Every row belongs to one group in each of 2 separate groupings. Each group adds its own fixed numbers to the row, and there is some noise. The rows also spread widely along 6 directions, which tell nothing about the answers.
In the rows, 128 means zero.
Known rows, each followed by its group in each grouping:
[114 135 139 114 138 150 131  99 158 133 141 120  85 163 127 154 103 160
  72 172 129 153 107  99 107]
C M
[ 90 118 135 128 116 132 110 109 162 146 107 149  81 177 140 179 129 155
  80 160 126 143 112  92  93]
R T
[132 113 141 151 143 145 162 102 126  91 136 119 109 167 157 145 139 174
  91 182 152 147 136 102 119]
J T
[106 137 126 119 124 168 148 105 140 146 147 135  99 171 142 129 103 168
  90 185 112 137 131 113 105]
B L
[121 119 156 133 137 147 121 134 117 138 125 119  73 173 134 139 119 156
  73 152 122 142 139 109 135]
R M
[135 115 153 165 150 128 163 126 139  86  69 103 128 162 172 197 147 175
  55 171 151 150  81  66 117]
W L
[103 123 145 127 128 165 145 115 168 154 115 149  83 177 136 146 119 153
  74 175 150 155 128 109  70]
W M
[ 86 107 116 134 117 162 181  81 145 106 186 180 121 199 141 118 114 202
 124 246 157 140 141  84  61]
C T
[105 117 151 154 151 160 140  85 151 150 120 111  61 156 123 147 150 133
  86 127 174 140 124 112 102]
S M
[113 137 139 132 151 127 106 139 113 159  94 106  89 161 135 148 122 140
  61 137  92 133 147 113 121]
S L
[ 89 127 130  92 124 165 128 124 130 144 190 124  77 169 126 134  97 155
  86 174  85 134 134 139 106]
J L
[121 125 148 126 134 164 128  83 148 162 132 118  84 156 112 135 123 148
  99 139 134 145 143 131 105]
B T
[126 144 123 142 162 152 185 113 148 127 112 127 108 162 143 133 111 168
  83 200 129 136 154 106 117]
S L
[133 148 114 138 131 142 159 103 189 134  67 125  98 157 153 186 140 171
  65 179 152 159 128 105 115]
J T
[119 150 145 121 137 137  84 109 172 190  69 127  73 153 103 171 116 130
  65 101 126 156 141 121 102]
C T
[136 131 145 130 145 144 130 124 124 128 132 124  86 167 127 132 108 161
  76 163 121 149 142  99 124]
C M
[ 98 102 143 145 127 119  97 146 108 114 105 128 106 176 161 177 128 157
  67 151 103 140  90  77  92]
W L
[121 118 148 157 136 162 141  78 158 157 111 141  88 174 127 155 155 163
  98 143 182 146 138 104  92]
B T
[ 84 104 153 114 119 165 125 114 145 174 159 151  83 189 116 146 126 145
  96 154 130 136 124 107  63]
W L
[126 122 157 131 142 150  56 152 106 197 107 111  28 151  99 135 127 113
  59  74 121 147 169 151 129]
J M

New rows, each followed by its group in each grouping:
[136 138 152 127 162 136 122 116 120 111 122  88 101 149 121 166 108 153
  58 134 103 143 104 107 151]
C L
[ 92 125 114 110 123 144 150  85 145  91 168 126 107 173 170 152 105 171
 100 213  99 148 102 117  93]
J T
[134 125 149 148 145 154 151 122 142 147 106 138  99 178 123 147 127 167
  73 156 162 137 153  97 114]
C L
[ 69 129 138  93 152 171 145  67 161 121 189  91  86 152 120 155 106 140
 102 161  88 126  83 123  97]
S L
[129 156 139 101 148 182 171  81 157 136 152  91  96 148 117 131  92 161
  86 169 110 139 122 135 141]
B L
[ 93 121 124 123 115 163 125 103 153 166 145 160  75 183 124 140 122 159
 102 170 136 148 150 120  79]
J T
[125 147 120 146 145 136 151 105 169 150  60 140 100 156 156 149 130 154
  85 176 145 157 156 103  97]
S T
[135 127 128 116 152 118 117 130  84  74 161  78 108 156 169 134  93 169
  87 169  67 140 122 122 157]
J T
[114 118 143 119 141 182 151  98 122 161 185 133  87 174 113 114 118 159
 110 162 132 134 145 123 112]
B L
[124 138 130 131 135 137 145  89 159 118  84 104 108 154 152 170 125 163
  78 164 122 152 107 102 125]
B T
[150  83 186 177 163 159 144 120 101 130 127 111  64 175 111 139 157 159
  79 125 192 134 145  96 144]
R M
[121 157 130 112 140 151 160 111 180 121 106 103  98 151 148 164  95 165
  62 200 111 148 108 106 138]
R M
[147 119 166 156 166 173 165 106 138 158 138 123  80 165  93 133 131 157
  84 143 185 136 159 108 127]
C L
[147 160 143  98 155 160 131 143 123 177 142 104  87 154  90 108  74 143
  71 141  94 136 178 149 145]
C L
[106 127 148 127 139 160 138  88 148 130 152 124  85 165 125 144 110 163
  75 162 137 143 121 106 106]
C M
[130 154 145 114 142 141 134  93 175 128  76  86  96 140 128 176 114 142
  63 145 124 152 109 110 155]
R T
[100 103 132 149 147 132 147 113 105 105 133 126 102 183 163 145 140 165
  93 183 130 127 119  77  99]
S L
[137 138 150 116 172 165 148 124 101 144 161  86  84 157 105 104  92 140
  93 144  93 125 162 152 146]
S L
[ 89 136 128 114 121 144 129 113 145 129 157 140 105 176 145 154 105 171
  79 187 100 139 109  94  89]
C L
[150 118 137 180 143 117 121 137 106 114  58 130 104 170 168 169 153 167
  62 150 146 159 149  95 129]
J T
[ 78 119 117 101 112 167 155 132 133 139 184 168 106 201 144 109  91 183
  97 231  88 127 144  98  96]
R L
[145 104 174 160 163 166 151 108 129 149 121 113  69 174 108 136 149 150
  72 140 181 134 145 105 151]
R M
[143 114 170 129 170 161 137 107 120 124 134  82  83 155 109 144 123 151
  83 134 139 129 136 130 152]
R T
[ 89 113 131 121 113 125  43 154 112 166 119 139  54 169 130 160 122 128
  65 109  88 151 132 117  94]
J M
[ 94 148 123 107 131 164 148 127 167 168 126 146  93 171 117 146  99 168
  72 194 104 139 135 110 105]
R L
[ 96 122 143 133 121 154 126 148 133 168 122 174  88 195 124 140 120 168
  79 176 123 134 153 100  98]
R L
[129 101 152 162 136 154 148 135 108 142 136 145  80 199 130 118 138 174
  87 171 167 127 167  92 116]
R M
[162 120 179 165 158 151 135 126 139 148  59  95  65 145 130 165 146 135
  59 106 180 152 145 102 121]
W M
[141 106 157 167 141 123  96 147  71 151  88 118  85 175 144 148 145 155
  66 106 114 139 138  92 136]
B L
[135 103 162 138 174 146 106 118  92 146 140  83  69 155 105 111 125 127
 101  97 125 133 169 144 135]
S T
[ 95 132 130 141 105 171 168 113 189 181 113 183  88 195 125 159 124 179
  77 201 163 139 139  85  79]
R L
[134 118 140 160 171 120 148 133 103 103 104  99 114 164 160 151 128 164
  81 162 116 131 127  96 135]
S L
[ 81 116 134 116 141 145 116  91 139 131 152 113  81 154 130 139 127 135
 107 144 113 130 121 123  93]
S T
[ 98  87 144 135 129 136  97 134  56 127 180 135  93 196 148 114 118 170
 100 153  86 130 134 100 114]
B L
[122 130 149 116 136 125  58 119 123 162  89  91  73 145 129 170 118 116
  72  86  76 158 116 130 141]
B T
[137 149 143 111 151 158 150 110 130 142 128  95 100 150 136 137  95 156
  77 156  96 139 132 125 151]
B L
